There are 9 hidden switches. A switch that is on adds its own fixed numbers to the row, and there is some noise. The rows also spread widely along 15 directions, which tell nothing about the answers.
In the rows, 128 means zero.
Some rows, each with its switches (1 for on, 0 for off) after it:
[127 124 105 119 146 130  95  78 145  97  80 118 124 178 130 136 131 143
 130 126 113 137 150  90 103  91]
1 1 0 1 0 0 0 0 1
[ 87 103 113  78 129 128 126 180  85 156  91 186 131 132 155 124 168 166
 164 142 149 203  23 110 169  89]
0 0 0 0 1 1 0 1 1
[148 120 103 127 127 136 118  99 161 151 102 148 105 167 164 152 132 130
 156 114  84  98 150  85  85  75]
0 1 0 0 0 1 0 0 1
[135  95  96 126 159 148  79 127  67 114 158 128 150 124 128 200 114 141
 128 138 159  93 173 136  93 103]
1 0 0 0 0 1 0 1 0
[ 97 120 129 157 122  86 130  97 154 118 141  85 124 132 144  91 139 114
 147 135 108  76 162  96  80  99]
1 0 0 1 0 1 0 0 1
[ 96  81 136 158 111 165 120  87  79 112 156 147 162 121 162 175 130 118
 109 117 108 133  56 105  82 102]
0 1 1 1 1 1 0 1 1
[108 135 133  99 116  74  77 139  69 109  75 125 157 135 147 116 125 144
 127  71 130 120  73 176 145 108]
0 1 0 1 0 1 1 0 0
[148 116 141 120 135 133  96 107  95 110 171 113 129  77 145 151 140 129
 119 157 104 149 101 107 125 161]
0 0 1 0 1 0 1 0 1
[113 118 160  77 109 129 105  90 117 111 151 101 161 147 150 160 136 151
  88  93 129 151 106 166 113 130]
0 0 0 0 0 0 1 1 1
[108 113 148 123  98 129 155  69 141  99 105 132 145 142 150 187  98 113
 135  58 108 103  42 132  94 123]
0 1 1 1 0 0 0 1 1
[130 148 126 100 132  90  87 165 138 118 108 161 123 150 101  68 150 143
 170 121  93 119 108 112 183 118]
1 0 0 1 1 1 0 1 1
[129 115 152  74 102 118 109 103 118 123  72 126 149 137 135 185  99 175
 138  79  85 115 110 173 102 101]
0 1 1 1 0 0 1 1 1
[ 91 166 167  95  84  71 140 135 163 108 103 167 125 134 102  93 148 140
 190  70 109 113  68 176 126  96]
1 0 1 0 0 1 0 1 0
[125 125  89 104 147 113 119 152 138 130  77 122 106 184 146 131 139 171
 148 157 132 150 136  73 137  72]
1 1 1 1 0 1 0 0 0
[104 108 109 142 160 113  94  89 132 125 165 109 124 110 135  95 155 106
 166 136  84  73 157  55 103 119]
0 1 0 0 0 0 1 1 1
[145 121 125  86 118 122 126 125 150 116 174 129 100 113 159 220 130 138
 140 146 155 162 134 151 106 124]
1 0 0 0 1 0 0 1 1
[ 81 116 140 119 128  93  66 121  96  80 125 125 178 128 113 126 118 120
 121  98 138 109 105 172 124 115]
1 1 0 0 1 0 1 1 1
[153 127 116 165 111 140 131 113 168 151 188 114 128 160 157  85 128 101
  69 111  87  86  96  56 137 134]
1 0 0 0 0 0 0 0 0
[147  96 102  97 116 131 113  96 195 156 125 153 118 121 163 209 109 141
 139 134 114 162 154 115  81  68]
1 0 0 0 1 0 0 0 1
[ 96 140 124  93 138  99 111 121 122  94 122  98 125 194 133 111 164 169
 132 108 141 101 133 115 133  95]
1 0 1 0 1 1 0 1 1
[141 146 164 100  88 125 108  69 205 121 151 149 121 133 144 132 157 138
 134 118  60 186 119 114  94  98]
1 0 1 0 0 1 1 1 1
[117 130 128 122 112 119 134  95 120 107 100 120 149 139 144 113 116 124
  96  69 118 136   7 103 152 143]
0 0 0 0 0 0 0 1 1
[102 123 131  44 124  93  99 132 118 131 147  56 128  89 105 121 154 230
 142 174 110 142 194 125 119  98]
0 0 0 0 1 0 1 1 1
[141 146 120 100 136 115  88 118 106  95 120 126 108 131 120 153 146 157
 142 128 147 138 158 160 107 108]
0 0 0 0 0 0 0 1 0
[ 86 107 134  98 116  87 102 136  88 133 135 110 159 104 137 122 124 147
 131  89 114  82  91 148 133 119]
1 1 0 0 1 0 1 1 0
[147 144 110 140 125 107  98 105 108 104 139 107  89 135 174 143 154 134
 121 125 125 111 151 128  86 101]
0 0 0 0 0 0 1 1 1
[154 127 135 122 126 129  61  94 146 102 149 154 150 162 135 177 115 110
 124  90 107  99 179 168  86 100]
1 0 0 0 0 1 1 1 1
[ 94 102 153  75 130 107 136 124  79 124  82  95 166 103 121 156  99 162
 158  94 109  82  71 148 130 154]
1 1 1 0 0 0 1 0 1
[121 132 104  62  85  98  98 159 166 131 170  98 155 121  99 149  95 216
  89 107 108 124 108 123 160  71]
1 1 1 0 0 0 1 1 1
[124 107 150  98 146 135  72 113  78 111 187 165 153  60 114 131 158 111
 147 140 113 186  69 131 159 185]
1 0 0 1 0 0 0 1 1
[143 137 126 146  93 136 147 151 165 142 127 117 131 142  94  84  97 154
 119 139  62  69 111  83 130 114]
1 1 0 0 0 0 0 0 1

New rows, each followed by its switches (1 for on, 0 for off):
[110  93 107  86 180 139 111 142 124 133 130 153 120 109  93 156 138 145
 221 179 113 106 167  80 128 124]
1 1 0 0 1 0 0 1 1
[130 141 117 106 115 127  98 139 113 105  92 129 141 149 106 126 119 180
 103 123 126 150 110 139 130  88]
1 0 0 0 0 0 1 1 0
[122 116 105 111 104 120 123 170  71 151 139 133 136  97 148 136 124 167
 123 117 121 116  42 115 150 109]
0 1 0 0 0 1 0 0 1
[130 101  92  54 158 124  91 136 117 145 175 105 131  97 115 168 136 186
 149 149 135 120 160  91 150 117]
0 0 0 0 1 0 0 0 1
[137  86 107  72 165 111  95 120 163 153 143 147 129  79 138 202 117 129
 205 148 116 132 160  95 122 115]
0 0 1 0 1 1 0 0 1
[101  97 126  97  95 135 113 116 184 149 197 139 156  90 118 129 134 156
 107 152 101 190  98  93 125  89]
1 0 0 0 1 0 0 1 1
[141 117 136 104 143 139  40  99  66 119 187 145 161  98 128 129 154 130
 121 105  75 118 107 117 143 155]
1 1 0 0 0 1 1 1 1
[126 118 124 144 110 154 111  98 105 106 186 132 146 159 152 173 135 120
  77  95 158 107 113 152  80  98]
0 0 0 0 0 0 0 0 0
[130  93 144  81 145 153  72 100 113 124 203 153 179 110 116 179 127 115
 134 108 104 133 110 127 140 163]
1 1 0 0 0 1 0 1 1
[126  97  62 104 168 145  80 154  70 157 153 140 141 126 124 119 144 172
 141 130 111  80 112  38 167  94]
0 1 0 0 1 1 0 0 0
[ 96 105 130  93 122 106 153 123 159 168 108  97 130 171 170 115 134 149
 151 112  84  89 119  77 122 104]
1 1 0 0 0 1 1 1 1
[149 128 115 109 141 136  81 107  82 121  73 112 130 215 181 144 142 166
  90  92  99 107 128 106 123  93]
0 1 1 0 1 1 1 1 0
[125 125 105  93 135 112  90 133 134  87 155 138 138 102  82 166 109 146
 154 127 135 125 119 121 148 120]
1 1 0 1 1 0 0 1 0
[139  84 119 147 117 158 123 102  79 117 116 151 153  98 149 220  77 112
 121 103 114 110  60 139  95 134]
1 1 0 1 0 0 0 1 1
[129 117 132 157 105 153 113 156 138 132 161 167 143 136 103 106 128 124
 123 161 105 125 123 123 113  94]
0 0 0 1 0 0 0 0 1
[ 86 118 132 114 133 100 151 108 197 107 134 110 131 133 119 127 126 116
 186 148 114 125 124  64 112 108]
1 1 1 1 0 1 1 0 0
[101 121 115  78 139 137  96 143 121 104 175 145 144 157  97 159 148 163
 157 127 145 113 132 119 138  96]
0 1 0 0 1 1 0 1 1
[168 130  99 132 137 140 108 114 137  90 140  96 142 142 102 168  74 133
  97 116 117  70 123  91 139 148]
1 1 0 0 1 0 0 0 0
[118 100 134  76 126 149 101 121 115 156 143 143 160 131 131 144 137 166
 135 122  85 139 116 104 128 109]
1 1 0 0 0 1 1 1 0
[115 124 101 124 139 101 115 105 126 125  91  94 115 144 146 118 134 150
 138 118 121  95 150 104 100  90]
0 0 0 0 0 0 0 1 1
[104  99 136 142  95  86  78 147 106 147 104 158 177  84 140 117  96 110
 122  95  93 118  71 169 124 102]
1 1 0 0 1 1 0 1 0
[ 87 138 134  70 124  64  85 155  65 137  84 131 139 142 149  77 168 161
 151  69 127 121  66 165 166 112]
0 1 0 0 0 1 0 1 0
[133 147 123 136  90 124  90 140 150 114  71 144 133 213 142 119 122 155
  78 118 125 152 135 172  97  46]
0 1 0 0 0 0 0 0 1
[143 119 113 100 163 145 113 132 117 110 157 114 132 151 119 137 138 139
 137 152 133 124 127  67 162 151]
0 0 0 1 1 1 0 0 0
[116  89 139  94 132 161 127 116 135 166 147 163 139 139 141 161 139 130
 154 129  96 127 125 113 104 118]
1 1 0 0 0 0 0 1 0
[111 109 120 147 121  98 145 105 162 143  81 138 101 131 177 122 134 114
 175 123  87 102 105  82  88  79]
0 0 1 1 1 0 1 0 1
[130 107 115 133 120 125 109 122 134 123 115 161 161 133 141 177  86  99
 138  82 125 103  71 135 120 109]
0 1 0 0 0 1 0 0 1
[129 102 122 121 127 123  77 129  76 127 145 131 156 143 143 168 113 138
 119  88 108  49 140 156 109 110]
1 1 0 0 1 1 0 1 1
[ 86 137 123 160 114 121 105  97 122  81 135 123 133 134 108  80 160 138
 121 138 123 129 117 110  89  77]
0 0 0 0 1 0 0 1 1
[148 127 138 114 118 117 111  97 120 121 229  97 112 108 196 160 158 106
  89 121 132 142  96 120 121 167]
1 0 0 0 0 0 1 0 1
[117 110 107 103 111 125 154  98 130 123 143 124 137 129 164 173 109 125
 108  63 132 127   4  82 155 141]
1 1 0 1 0 0 0 1 0
[189 128  99 112 152 149  93 158 116 130  24 133 109 206 132 164  95 174
 122 148  97 111 171 111 134  98]
0 1 1 0 1 0 0 1 0
[140  99 113  75 139 130  97 110 115 144 139 133 145 144 177 204 117 145
 130  80 107 111  95 106 135 117]
0 1 1 0 0 1 1 1 1
[117 143 123 121 125  83 100 106 151  79 101  99 134 139 111 131 111 139
 129 109 135 115 132 145 114 107]
1 0 1 0 0 0 0 1 1
[159 166 133 122  97 110 110  98 161 103 106 151  96 148 139 109 142 127
 129  99  81 153  74 116 134 122]
1 1 0 1 0 0 0 0 1
[ 62 120 159  83 135  68 109 135  87 107 154 122 141 119 160 117 182 112
 168 107 177 137  81 177 135 141]
0 0 0 0 1 1 0 0 1
[130 134 126 127 107 140 109 120 104 121 140 160 124 160 146 133 144 136
 114  86 105 106  73 133 120 109]
1 1 0 0 0 0 0 1 1
[119 140 154  61 111  99 117 105 125 140  89  97 113 131 156  98 166 186
 135 114  68 166  86 108 141 125]
0 1 1 0 0 0 1 1 1
[105 104 130  99 131 142 139 158 112 164 158 135 161 128 115  83 142 150
 134 125 102 115  60  68 175 139]
0 0 0 0 0 1 0 1 0
[182 167 145 122  92 122  61  47  96  79 146  76 123 117 113 128 130 173
  77  82  54  84 161 151  86 132]
0 1 0 1 0 0 0 0 1
[105  81 117  96 152 153 108 111 116 114 136 156 156 125 144 202 117 125
 142 130 132 161  67  95 132 125]
1 1 1 0 1 0 1 1 1
[114 125 113 120  98 105 109 116 119 108 103 113 135 148 161 150 121 156
  98 108 129 161  81 131 116  82]
1 1 0 1 0 1 0 1 1
[ 77 100 153 114  67 110 116 129 137 146 196 129 185  56 128 131 116 138
 112 120 106 155  66 149 101  91]
0 1 0 0 0 1 1 0 0
[147 111 103  86 149 122 111 131  86 125  59 122 150 117 133 170  83 155
 134  96 127 116  62 116 161 147]
1 0 0 0 0 0 1 0 1
[154 155 113 143 121 113 101 130  83  90 134 168  80 139 146 174 146 127
 176  82 127  32 136 172  84  93]
0 0 0 0 1 0 1 1 1
[125 112 118 172 146 151 129 166 111 119 137 179 113 141 129 140 128  84
 183 161 118  80 114 106 107 121]
0 1 0 0 0 0 1 1 1
[121 105  69 121 153 114 113 107 147  83 104  78 148 118 123 182  69 141
 109 129 145 130  80  50 150 119]
0 1 1 0 1 0 0 1 1
[175 129  78 161 155 131  95 154  53 143 129 152  68 132 177 127 168 137
 155 158 110  91 136  79 122 109]
1 0 0 1 0 1 0 0 1
[ 83  96 129  89 116 142 143  98 162 157  83 165 144 139 124 135 136 163
 167 112  86 152  86  91 100  68]
1 1 1 0 0 0 0 1 0
[ 70  78 117 143 144 128 144 150 112 134 164 113 161 106 121 124 117 117
 146 159 139  80 110  84 118 118]
1 0 0 0 1 0 1 1 0
[133  84 140 119 158 162 110 121  75 125 135 138 183 137 138 175  96  91
 108 101 149 109  77 141 139 180]
0 0 0 0 0 0 0 0 0
[147 133  82 136  99  37  61 140 168 137 111 114 126 108 174 132  89 126
 118  90  99 100 136 132 127  62]
1 1 0 1 0 1 1 0 1
[118  98  99 101 140 113 127 112 172 161  97  74 129 143 161 113 124 157
 109 155 110 160 141  53 129 101]
0 0 0 0 0 0 0 1 1
[147 127 122 140 140 132  77 142  85 127 113 147 111 152 169 117 162 120
 108 157 124 175 124 131 124 122]
0 1 0 0 0 0 0 1 0
[120 118 116 111 157 157 114  97 150  86 122 139 144 162  86 163 114 129
 158 133 123 116 137  93 116 123]
1 1 0 0 0 0 0 1 1
[151 147  81 156 125 137 114 139 117 108  94 142 109 183 133 117 121 145
 106 105 125  92  94  93 131  83]
0 0 0 0 0 0 0 1 1
[119 113  94 180 110 126 125 130 125 110  96 135 119 116 137 156  98 126
 135 150 118 102 116 112  73  70]
0 1 0 0 1 0 0 1 1
[134 117 150 123 132 122  92 109  95 119  78 122 139 170 156 114 133 129
 118 106  88 101 129 141 116 128]
0 0 0 1 1 0 1 1 1
[118 135 119 103  94  66 146 102 205 129 108  96 106 106 165 137 109 128
 137 106 107 155  78 105 124 116]
1 1 0 0 0 0 0 1 1
[ 98 120 102 123 142 116 117 131 143  91 130 144 143 160 111 145 109 116
 155  98 135  75  88  97 139 106]
1 1 0 0 1 0 1 1 1
[150 114 164  73 151 138  81 117 184 147 157 129 155 181 126 129 135 115
 123 140  98 138 204 134 132 149]
1 0 0 0 0 0 1 0 0
[160 128 119 122 110 139 104 137  60 107 107 118 130 118 123 175 105 185
 125 129 105  94 134 150 100 100]
0 0 0 1 0 1 1 1 1
[149 149  98 132 121 121 126  96 138 110 120 108  92 186 156 154 133 149
 133  91 102  55 149  97  91  88]
1 1 0 0 0 1 0 1 1
[141  83 119  82 145 159  93 118 108 145 128 160 172 124 148 196 108 133
 120 113 126 175  79 118 146 134]
0 0 0 0 0 1 0 1 1
[116 117 120 108 125 167 128 132 160 110 154 177 160 159  93 149 111 126
 138 115 118 128  59  89 150 116]
1 1 0 0 0 0 1 0 1
[150 148 145  89  82  75 127 149 105 157  62 130 106 111 165 142 113 166
 171  73  71  69  95 180 111 106]
0 1 0 0 0 1 1 0 1
[ 95  82 169  99 141 125  81  98  93 125 166 150 177  87 131 162 138 101
 158 117 118 113 135 179  93 145]
1 0 0 0 1 0 1 0 1
[ 46 140 151 110 102 112 157 135 145  93 149 159 136 175 124  98 175 134
 165 102 138 135  31 111 128  86]
1 1 1 0 0 1 1 1 1
[137 111 141 122 117 161 145 127 196 150 167 158 127 161 138 143 124 106
 139 148  85 130 123  85 116 123]
1 1 0 0 0 0 1 1 0
[164 144 129 141 137 127  67 145  97 117 159 164 122 159 131 121 146 102
 126 105 127  74 153 169 123 128]
0 0 0 0 0 0 0 0 0
[129 136 121 146 119 138 141 101  73  66 146 102 139 108 128 163 110 121
  96  99 163 108  31 120 126 162]
0 0 0 0 1 0 0 0 0
[106  84 151 125 107 125 126 174  76 154 135  95 175 141 156 147  99 143
  91 138 126  98 112 168 118 132]
1 1 0 0 0 1 0 1 1
[ 76  98 128 112 129 147 133 132  85 133 141 124 166 133 114  92 142 152
 129 119 104 109  57  74 147 120]
0 1 0 1 0 0 1 1 0
[ 99 110  92 134 154 116 114 129 188 114 138 155 116 172 139 135 142  92
 161 157 160 153 143  80 116  80]
1 1 0 1 0 0 0 0 0
[157 154 123  92  98 104  77 119  75 108 107  88 124 128 131 132 131 209
  74 101 111 119 126 170 124 105]
1 0 0 0 1 0 0 0 1
[133  96  80 147 154 101 120 168 117 170  89 124 107 134 181 111 118 113
 156 151 104  87 112  55 144 109]
0 1 0 1 0 0 1 0 1
[149 126 122 117 126 140 104 131  96 129  40 125 139 148 117 106 111 182
 101 132  83 150  87 106 144 114]
1 0 1 0 0 0 0 1 1
[119 114 106 123 132 164  89 123 115 118 123 202 162 163 109 153 127 129
 135  98 127 136  79 117 125  78]
1 1 0 0 0 1 0 0 0
[141 106 114 131 101 129 119 109 149 122 156  65 167 111 118 170  62 152
  64 120 122  97 145 124 100 113]
0 0 0 0 0 0 0 1 0
[124 105 108  81 143 149  78 147  66 128 135 168 151 160 142 173 136 157
 123  95 135 110  83 139 150 107]
1 1 0 0 1 0 1 0 1
[195 148 108 140 149 137  79 153  86 121  91 173  97 166 160 113 142 118
 118 121  96 118  79 101 171 148]
1 0 0 0 1 0 1 0 1
[ 75  77 127 126 157 154 107 141  92 119  83 149 177 155 119 152 115 132
 144 158 146 143 121 126 100  87]
0 1 1 0 0 0 1 1 0
[123 130 204 120 102 134 148 142 118 122  95 175 134 133 119 128 139 113
 187 133  89 128  90 186 100 151]
0 0 1 0 0 1 0 1 1
